There are 5 ways to turn a row about zero (a turn may also mirror it). The second row of each pair is the first, turned, with some noise. The first 45 pairs use one turn. New pairs use 3 turns, one after the other, and a turn may come again.
Known pairs, each followed by its turns in order:
[ 18.4 -20.9 -14.3   7.2  -1.3   2.2  -3.4 -14.5]
[-11.2  -5.6  -4.5 -19.1  -9.7  21.1  -3.7 -12.8]	(3)

[  6.8  11.9   9.5 -10.6 -10.7   0.2   2.4 -29.7]
[-20.2  10.8   3.8  -8.2  15.3   4.7 -20.1  13.5]	(3)

[-14.8 -28.9   1.6  -9.0  40.3   7.0   3.4  -5.9]
[ 18.2   7.7 -30.8 -10.2   9.9 -10.3 -32.0  10.1]	(0)

[  0.5  -4.1  37.1 -12.8   9.7 -14.6 -23.5  20.1]
[-26.7 -34.8 -16.0  -8.5 -18.6  -7.9   2.6 -11.5]	(1)

[ 39.2 -12.7  -6.7 -29.5  33.8  31.7 -41.6  21.5]
[  6.3  -2.5 -41.4 -43.8 -33.4  37.0   9.0 -28.4]	(1)

[-16.5   3.9   7.4 -23.7   8.3  14.1  -8.6  13.7]
[ 21.5  -8.1   2.1 -17.6 -15.3  -5.6  -3.5  16.5]	(0)

[ 14.3  -1.8  17.0  -4.5   5.9 -18.2  -7.5 -20.7]
[-19.4  11.9   8.1 -17.3   8.4  16.6 -17.4  -4.4]	(0)

[  1.0   0.7  -3.6  -1.7  18.0   3.9 -33.5  11.4]
[-0.2 -5.7 -3.3 -4.5  4.7  9.4 -2.5 37.5]	(0)

[ -2.5  -0.3  11.4  26.0  21.4   8.5 -14.2 -18.8]
[ -7.4   1.3 -18.9  11.0   2.0  -5.6  35.3  -8.7]	(4)

[-30.1  14.1  19.8  -8.5 -12.4   9.9  -3.7 -10.6]
[ 27.0   6.1  -3.7  -1.8  -3.0  20.0   8.5 -24.9]	(2)

[ 32.0 -16.9 -21.8   7.2  18.3  30.7   2.4   9.1]
[  8.3  22.2  -8.2 -14.2  -7.4  46.2  -6.2  -8.1]	(1)

[ -2.8 -12.1 -14.8 -23.7  -0.6  19.3  23.9  12.5]
[ 27.1 -23.7 -18.5  -2.4  -7.3  -6.1  -0.5 -16.5]	(0)

[-14.0 -18.7  13.1  -0.5  14.1  -2.0  -6.6 -13.6]
[ -2.9  12.2  -7.9 -13.3   4.4 -15.2 -22.7   8.5]	(0)

[-52.3 -23.1   1.8   0.4  -7.4 -20.1  13.6 -21.7]
[ -2.9 -47.3 -17.8   5.6  -5.5 -17.6 -25.7  25.0]	(3)

[ -9.2   0.6  18.9 -43.1  23.6 -17.1  16.5   9.5]
[  1.5  18.1  -7.1  21.9 -22.0  14.4 -42.2 -10.0]	(2)

[ 5.4 -4.4 -6.8 -9.1 24.7 10.9 11.2  1.3]
[ 18.2  -1.7 -20.5   2.7   1.8  12.9 -12.8  -1.8]	(0)

[ 16.4 -32.5  10.7  -6.3  -3.0  -2.1   0.8   9.6]
[ -3.5   3.1 -15.8  11.8 -16.9   7.0 -11.4 -26.3]	(3)

[ -6.1 -15.0   6.6  15.9  -8.8 -24.1  -7.2   7.4]
[-10.2 -19.6 -11.7  16.7   7.0  -1.9 -15.3   9.7]	(1)

[ 10.4   4.0  -7.6 -18.1  17.6  17.0 -20.7   8.4]
[ -6.2  24.5  14.7  19.3  -5.3 -16.5   6.0  -4.8]	(2)

[16.3 -9.8 -2.6 -2.5 48.2 -0.9 -3.4 11.2]
[-21.4   6.4 -25.0 -25.1  13.6  23.4   3.4 -20.3]	(1)

[-18.5  -2.6   2.5  28.1  -2.6  26.8 -22.6   4.0]
[  7.0   2.7 -24.6  12.2  13.7  13.4  10.0 -31.1]	(4)

[  1.8   7.1   4.9   9.2  -6.3 -12.4   7.6   8.9]
[  6.6 -14.1  -5.8   1.4  10.7   1.9  -9.6   3.4]	(2)

[-13.6  -8.7   9.1  18.1   5.6 -22.1  -3.4  10.8]
[ -7.7  12.3   8.9  24.7  -5.6 -14.6   0.1 -16.2]	(4)

[ 11.3  24.4  14.8  11.1   1.0 -23.7 -48.7  11.7]
[ -2.2 -19.9  16.0  49.6  24.4  10.8  19.6  -3.2]	(2)

[16.0  9.2  9.9 -4.5  3.1  4.2 14.4 -8.0]
[-9.3 22.6  3.7 -2.1 -5.4 -0.5 -4.3  7.2]	(3)

[ 17.9 -34.9 -14.7  -3.3  14.3   7.6  10.6   7.5]
[ -1.2   2.5 -23.5  -4.7 -33.5  16.0   9.0 -18.1]	(3)

[-23.6  -6.5 -15.1 -33.2  -1.3  14.8  12.4   4.6]
[ -6.7  -5.3 -38.7   5.5   6.4 -10.7  16.7  16.8]	(3)

[ -5.4  14.1   8.4  29.3 -45.7  -1.0 -17.2   1.9]
[ 8.2 41.1 -3.0 16.7 31.8 18.9 -5.0 -8.5]	(4)

[ 16.6  17.1  17.9 -28.6  16.5 -15.3   8.7  35.8]
[ -0.4   6.6  -4.8  37.3   4.3 -10.6 -44.1  -8.2]	(2)

[  1.8  -4.8  14.9 -14.6   8.1  -5.0  -4.9 -12.7]
[  3.8   7.9  -9.8   4.5   2.3  10.8 -19.9   6.8]	(3)

[ 0.0  6.6 22.2 13.8 21.1  8.5  5.4 10.4]
[-24.3  -5.5  13.9  -3.9   2.8  10.9  -5.8 -21.9]	(1)

[36.3 -2.1 -1.9 -0.5 29.6  6.0 34.7 12.5]
[ -9.4  -2.9 -17.9   3.8 -17.5 -42.8 -28.2  16.9]	(2)

[ 23.9 -39.6  -1.0   0.8 -23.2  15.3  26.2 -10.3]
[-32.8  -4.6 -22.0 -40.0  -2.6 -16.7  -2.1 -11.5]	(2)

[ -1.4   0.8   1.5  14.9 -15.2  -0.3  -5.2  20.9]
[  7.6 -24.1   7.7  12.0  -0.5  11.4  -5.5   4.2]	(1)

[ -8.5  23.6  21.7   8.8  14.9 -13.5 -31.4 -20.3]
[ -8.7  -9.0 -13.3  18.6  -1.2 -28.9   5.7 -37.4]	(1)

[ 12.5  -0.4  -9.5   3.8 -15.3  11.4 -39.9  29.9]
[ 23.8  -7.4 -24.1  26.7  25.6   5.2 -24.4   0.5]	(4)

[ 10.4  -9.3  -9.1 -24.7   6.4  -6.9 -16.9   9.5]
[ 17.5 -15.7  -4.6   6.9  -8.9  -6.7 -14.6  16.7]	(4)

[  5.5  12.9   4.7  -1.4  25.0 -10.7  19.7 -11.8]
[-18.2  -5.9  10.0 -15.8  -4.0 -22.1  18.3   8.1]	(4)

[ 42.3   0.3  -5.6  24.6  -7.3  27.9 -22.2 -29.2]
[ -6.4  -4.9 -31.9  10.9  28.9  31.2  28.1  28.6]	(4)

[-11.1 -23.9  18.8  29.1 -15.1  -1.7  -6.9  11.7]
[-20.3  -3.3  12.4  20.0   4.7 -32.7 -14.1   8.9]	(0)

[-15.2  13.2  -3.2 -18.9 -20.7  -6.8  12.0  13.2]
[-16.8  -4.5  -4.1  26.4  13.7 -13.7  11.4  12.0]	(3)

[-15.2 -17.4  -1.1  24.0 -11.5  46.2  31.4  29.8]
[-33.1 -14.8  -8.7 -10.1   8.1  31.8 -24.9 -46.6]	(4)

[ -0.2 -13.0  -9.4  22.6 -11.7  -9.9 -19.5  -4.3]
[-12.7 -10.9   5.5  -5.4  16.4   9.6  22.2  13.8]	(2)

[  0.7 -32.3  14.8  -5.1   3.6   3.5  -3.8  16.5]
[-16.0 -12.5  -8.3 -16.9 -12.7  10.2 -24.6   9.5]	(1)

[  5.8   4.6 -12.1  20.7  27.8  -9.5 -14.6  -1.8]
[ -2.4  17.3 -11.1  13.0  19.4  17.5  -3.7  23.0]	(0)

New pairs. What belongs after each?
[  3.9  10.2 -13.5  11.2   6.6 -10.4 -20.4   0.8]
[  8.4 -25.1  11.4   9.2  10.9  -0.5   2.0   0.4]	(2) (2) (4)

[ 15.2 -14.5  28.9   4.9  -6.6 -14.6 -20.1 -37.7]
[  8.4  -1.5 -32.5 -12.3  -3.9  45.0 -14.1  10.5]	(3) (3) (0)

[-18.4   7.4  -3.9  29.6  16.9  -7.1  -5.4 -35.8]
[  9.9  -7.2 -34.8  16.5   6.9  14.5 -14.4 -30.6]	(3) (0) (3)

[-22.0  10.3  -6.4 -12.6   8.8  30.1 -12.2  25.1]
[  7.8 -38.6  11.0   6.8  -5.8  -9.5  25.1   5.2]	(1) (4) (0)

[ 11.0   9.5  15.0  21.7   2.3  -3.0  -0.2 -21.2]
[  2.2  16.0   6.6   9.1   9.4  19.0   8.0 -22.0]	(4) (2) (3)

[ 19.6  16.3 -32.5  -6.9  15.9 -15.7 -16.9   1.0]
[ 14.6  -0.9  -3.7  11.3  23.6 -15.2  21.5  31.2]	(4) (2) (0)

[  6.2 -19.3   9.0  15.5  14.9  -1.6  22.0  -2.4]
[ 10.2  12.7  -0.2  -8.1  -2.2  11.8 -19.2 -23.2]	(2) (4) (3)

[-8.7 11.1 -1.3  9.8 -6.1  1.0 10.3 -7.2]
[ -1.0  -8.2  -6.8  -9.1   6.7  -4.2 -12.0   8.2]	(3) (1) (1)

[ 24.3 -32.5  -7.6 -15.7   2.7   9.9 -12.8 -19.6]
[ 40.1  -9.4 -21.9 -12.8   9.5   8.1   2.3  -6.3]	(3) (3) (0)

[ -1.5  -3.1 -10.2   0.4  -9.8   8.0  18.6  11.0]
[ -2.3 -14.2 -18.2  13.0  -3.7  -4.0   3.4  -3.0]	(0) (2) (3)

[ -8.2 -15.7   2.2   1.7  20.3 -16.0 -27.4  -1.0]
[-11.6 -22.8   0.6   2.7  -3.9  15.0 -27.3   1.8]	(2) (3) (2)

[-14.5  14.6   9.7 -40.5 -18.3 -12.3  19.9  -2.7]
[-10.0  21.2 -23.8  -3.0   0.6   6.6  -9.0 -42.7]	(4) (0) (2)

[-21.4  16.4  10.6  45.5   9.2 -39.0  -5.9  11.9]
[-37.1 -19.5   1.9  33.5 -24.4  10.2  29.7  -7.7]	(0) (3) (1)

[ 12.6  23.6 -17.4  16.5 -13.9 -19.9 -14.5   2.0]
[ -8.3 -16.9  21.5  16.6  17.1  11.8  18.7 -13.9]	(3) (0) (2)

[-10.4   8.3  28.0  28.5  13.7 -47.2  27.8   6.5]
[ 31.2 -10.6 -20.4  23.3 -34.7 -26.0  34.4  -0.1]	(1) (1) (4)

[ 0.0 -5.7 10.0  4.4  8.8 19.6 12.6  7.5]
[-15.1   4.6   7.8 -18.8  -1.1  -1.3  -4.3  11.1]	(1) (2) (3)

[-25.3  22.2  -7.3  -4.8  22.5 -20.3   3.3  -1.0]
[ -7.0 -21.3 -19.7 -26.9  18.9  -3.3   6.5   7.5]	(0) (4) (1)

[-25.2   5.9  -6.8  11.8  -8.6  -5.2   3.8 -15.6]
[-10.6 -11.5   5.2 -15.5   5.7 -10.8  22.4   7.7]	(3) (3) (2)

[ 11.8 -11.1  21.7 -14.0  -3.7  21.7 -13.0 -24.0]
[-14.6  -2.9 -15.6  34.5 -14.7   2.6  -4.0  12.6]	(0) (0) (3)

[  0.5  -1.1  12.7  -6.5 -17.5 -19.9   4.8 -36.8]
[ 33.3 -19.6  18.5   5.1 -10.4   5.4  10.9  -0.5]	(2) (3) (4)

[ 20.6 -27.3  31.0  -2.9   1.9  21.9  17.7  -9.3]
[ -1.1  17.4 -21.5  15.7   1.0  -0.5  -9.2 -41.3]	(2) (2) (2)

[ 10.5  -3.7 -14.5  12.2  17.3  -6.0 -20.0 -28.6]
[ -2.4  17.7 -15.4  30.2   7.4   7.0 -16.0 -13.7]	(4) (0) (1)

[ -4.4  14.8 -17.1   3.2  13.8   5.0   9.6  14.1]
[-11.3  -8.5   7.2  -5.8 -14.3   6.9 -18.6 -12.1]	(2) (0) (1)

[ -2.5  11.4 -12.1 -39.3  22.1 -19.3  16.6  -4.4]
[ 14.4 -29.8   7.7   4.4  18.2 -36.4  11.8  -3.5]	(4) (1) (0)

[ 16.9 -11.1 -46.2  14.2  -2.4  -8.1 -16.4   4.6]
[-12.5 -15.6 -11.5 -25.9   0.9 -28.3 -30.0  14.0]	(2) (1) (1)

[ 28.9  41.1 -33.5  15.3 -19.1  16.4  26.6   8.8]
[  1.5  15.5  -4.1 -11.9  26.9 -54.9 -32.2  11.3]	(1) (1) (3)

[ -6.4 -18.1  15.8   7.1   6.0  -3.8  11.5   3.7]
[  0.7 -12.0  -7.4   1.1  -5.7  23.4  -8.4  -4.4]	(2) (1) (0)

[  2.8  -1.6   2.7  14.1  -2.8 -15.8 -12.5 -11.7]
[-20.0 -16.8   2.9   7.2   2.8  10.0   2.9   0.9]	(2) (3) (3)

[ -7.9 -19.4   7.8 -20.7 -18.9 -12.5  32.7 -19.9]
[ 13.0  18.2 -14.7 -33.1  28.6   5.1  -0.7 -12.0]	(2) (3) (1)

[-7.4 16.1 15.9 11.9  2.3 -4.7 -3.8 20.9]
[ -3.4   4.2  -2.9  -1.9  -7.2 -18.6  -4.8 -26.9]	(4) (2) (3)

[-20.5 -18.3  14.1   2.5  -6.5 -17.2  11.8  -3.2]
[  6.5 -16.6   2.5 -13.4  -4.2  15.4  14.9 -22.6]	(3) (1) (3)

[-18.4 -17.2   5.3 -31.2  -5.6   2.3 -26.6  -1.7]
[  4.4   3.7 -28.1  -3.2 -13.9  31.6  12.8  11.0]	(3) (1) (0)

[  5.0   1.1   3.6  18.4  -7.2   3.9 -18.1 -18.6]
[17.2 13.9 -6.9 19.8 -7.8  5.4 -8.3 -3.9]	(1) (4) (0)

[  1.4  10.1 -29.9  -7.6  15.2  -6.1 -10.7  44.9]
[ -7.5  -4.0   4.9   3.2 -34.9  28.3  32.1 -17.3]	(2) (1) (4)

[  0.5   4.5  -3.4  -0.7 -17.2  -6.7 -16.5 -12.3]
[  4.0   0.8   9.7   1.0   9.1  22.1  -9.1 -11.7]	(1) (1) (1)

[ 21.2  15.8   2.3   0.2  19.9 -18.9  21.1 -43.0]
[ 23.3  14.6  11.0  -1.6 -34.9   0.0 -30.9  28.1]	(1) (1) (3)

[  1.4 -15.8  23.6   2.5   7.5 -15.6  -1.6 -10.0]
[-27.1  -0.2 -11.5  18.3  -2.9  -7.3  -2.2  -0.9]	(4) (1) (4)

[-50.8  -7.1  -3.6  28.1   6.5  16.9  33.4  11.5]
[-25.7 -50.0 -22.1 -14.4  19.7  11.6 -13.3  22.3]	(1) (1) (3)

[  7.5 -15.4  -8.1  -7.3  27.3  -5.8  -8.3  -3.9]
[  1.1  -9.9 -22.7 -13.9  -7.8  16.6   4.0 -12.7]	(0) (1) (0)

[-8.5 -7.8 17.3  0.1 11.0 -5.3 -8.2 -0.4]
[ -4.4  16.9  -1.9 -13.0  -0.1  -1.5  -8.3  -8.0]	(2) (4) (1)

[29.9 29.8  5.5  3.5  5.3 25.5 12.4 11.0]
[  9.7   2.3 -13.3 -19.5  10.8 -22.5 -21.9 -32.0]	(2) (3) (3)

[-27.3   7.0 -11.1  20.6  12.9   1.1  18.3 -17.5]
[ -2.7  27.2   3.8 -22.4  21.1   2.4  -1.9  16.8]	(2) (2) (0)

[ -9.4 -22.8 -24.9 -37.4  21.1  17.7  -3.4  -8.0]
[-34.1  28.8  27.8 -12.2 -13.0 -12.8 -10.2  15.5]	(1) (2) (0)

[ 19.4 -38.0  18.7   2.8 -18.1   2.5  -9.1   7.2]
[ -8.2 -17.0  22.3  10.8  27.5  18.0  -5.1  25.7]	(4) (0) (1)

[ -6.5  36.8   9.7  -3.9 -28.2  -6.7  -0.1 -18.4]
[ -0.4 -14.8  29.5   5.4  -4.7  27.5 -10.1  26.9]	(3) (0) (0)

[ -2.7  -6.9  10.0  -5.6  22.8 -30.8  22.4 -20.5]
[-15.9   3.1   9.6  -4.9 -19.6  -1.2  38.1  16.7]	(3) (3) (4)

[ 15.4  -5.4  11.0  -4.7 -23.1  21.4  -1.3  -2.9]
[ 16.1  -1.1  15.7   7.1  -8.2 -15.5 -22.6 -10.9]	(3) (0) (2)

[  2.7 -10.5 -14.5  -1.0 -23.9  33.7   8.1   9.8]
[  9.0  -9.7 -22.1 -32.6  -1.8  -5.5   1.5  22.9]	(2) (0) (4)

[ 10.8  16.4 -14.9  -9.8  -2.3   5.3 -14.9 -24.9]
[  1.6 -11.2  19.2   2.2   5.0 -21.9 -20.8  13.0]	(3) (3) (2)

[-36.8   0.7 -35.2 -26.9 -24.5   0.9  12.6   7.6]
[ -9.0   4.3   7.7 -24.3  -0.2 -17.9  20.7 -50.5]	(2) (1) (0)

[  8.3  30.1 -40.7 -19.2  21.8   3.7 -11.4  16.6]
[ -5.3  -7.9 -28.3 -18.1   4.1   2.5 -15.9  49.4]	(4) (0) (0)

[-22.1 -12.1  19.9  -1.9  18.4  11.7 -15.2 -10.6]
[  5.1  19.2  29.7   7.5 -11.2  -7.7  16.4  -7.1]	(4) (1) (3)

[ -8.6   7.7  12.0 -17.9  11.4   3.1 -16.6  -4.7]
[ 2.9 -6.1 15.9 17.9 -8.4  5.2 17.4  4.0]	(1) (1) (3)

[-15.0  14.8  14.9 -22.3  -4.8  14.8 -29.8 -10.2]
[ 13.3  27.9 -10.9  -2.3   8.2  18.1  30.1   3.6]	(1) (3) (2)

[ -5.1   3.3   0.8 -11.4   3.9 -30.3 -31.7 -18.7]
[-15.2   8.4  -3.1 -24.4  -7.7 -30.5   6.8  23.1]	(0) (1) (1)

[  9.1 -10.9  14.6 -26.5  -7.6 -10.7   0.1 -13.9]
[  1.3  -1.1 -25.7 -12.1   3.5   9.0  -0.9  23.4]	(1) (3) (2)

[-14.1  -1.5  -3.6   1.2  51.3  -5.0  -2.9  17.1]
[-24.0  15.3   0.4  12.0   2.1   5.1   0.8  46.1]	(0) (4) (2)

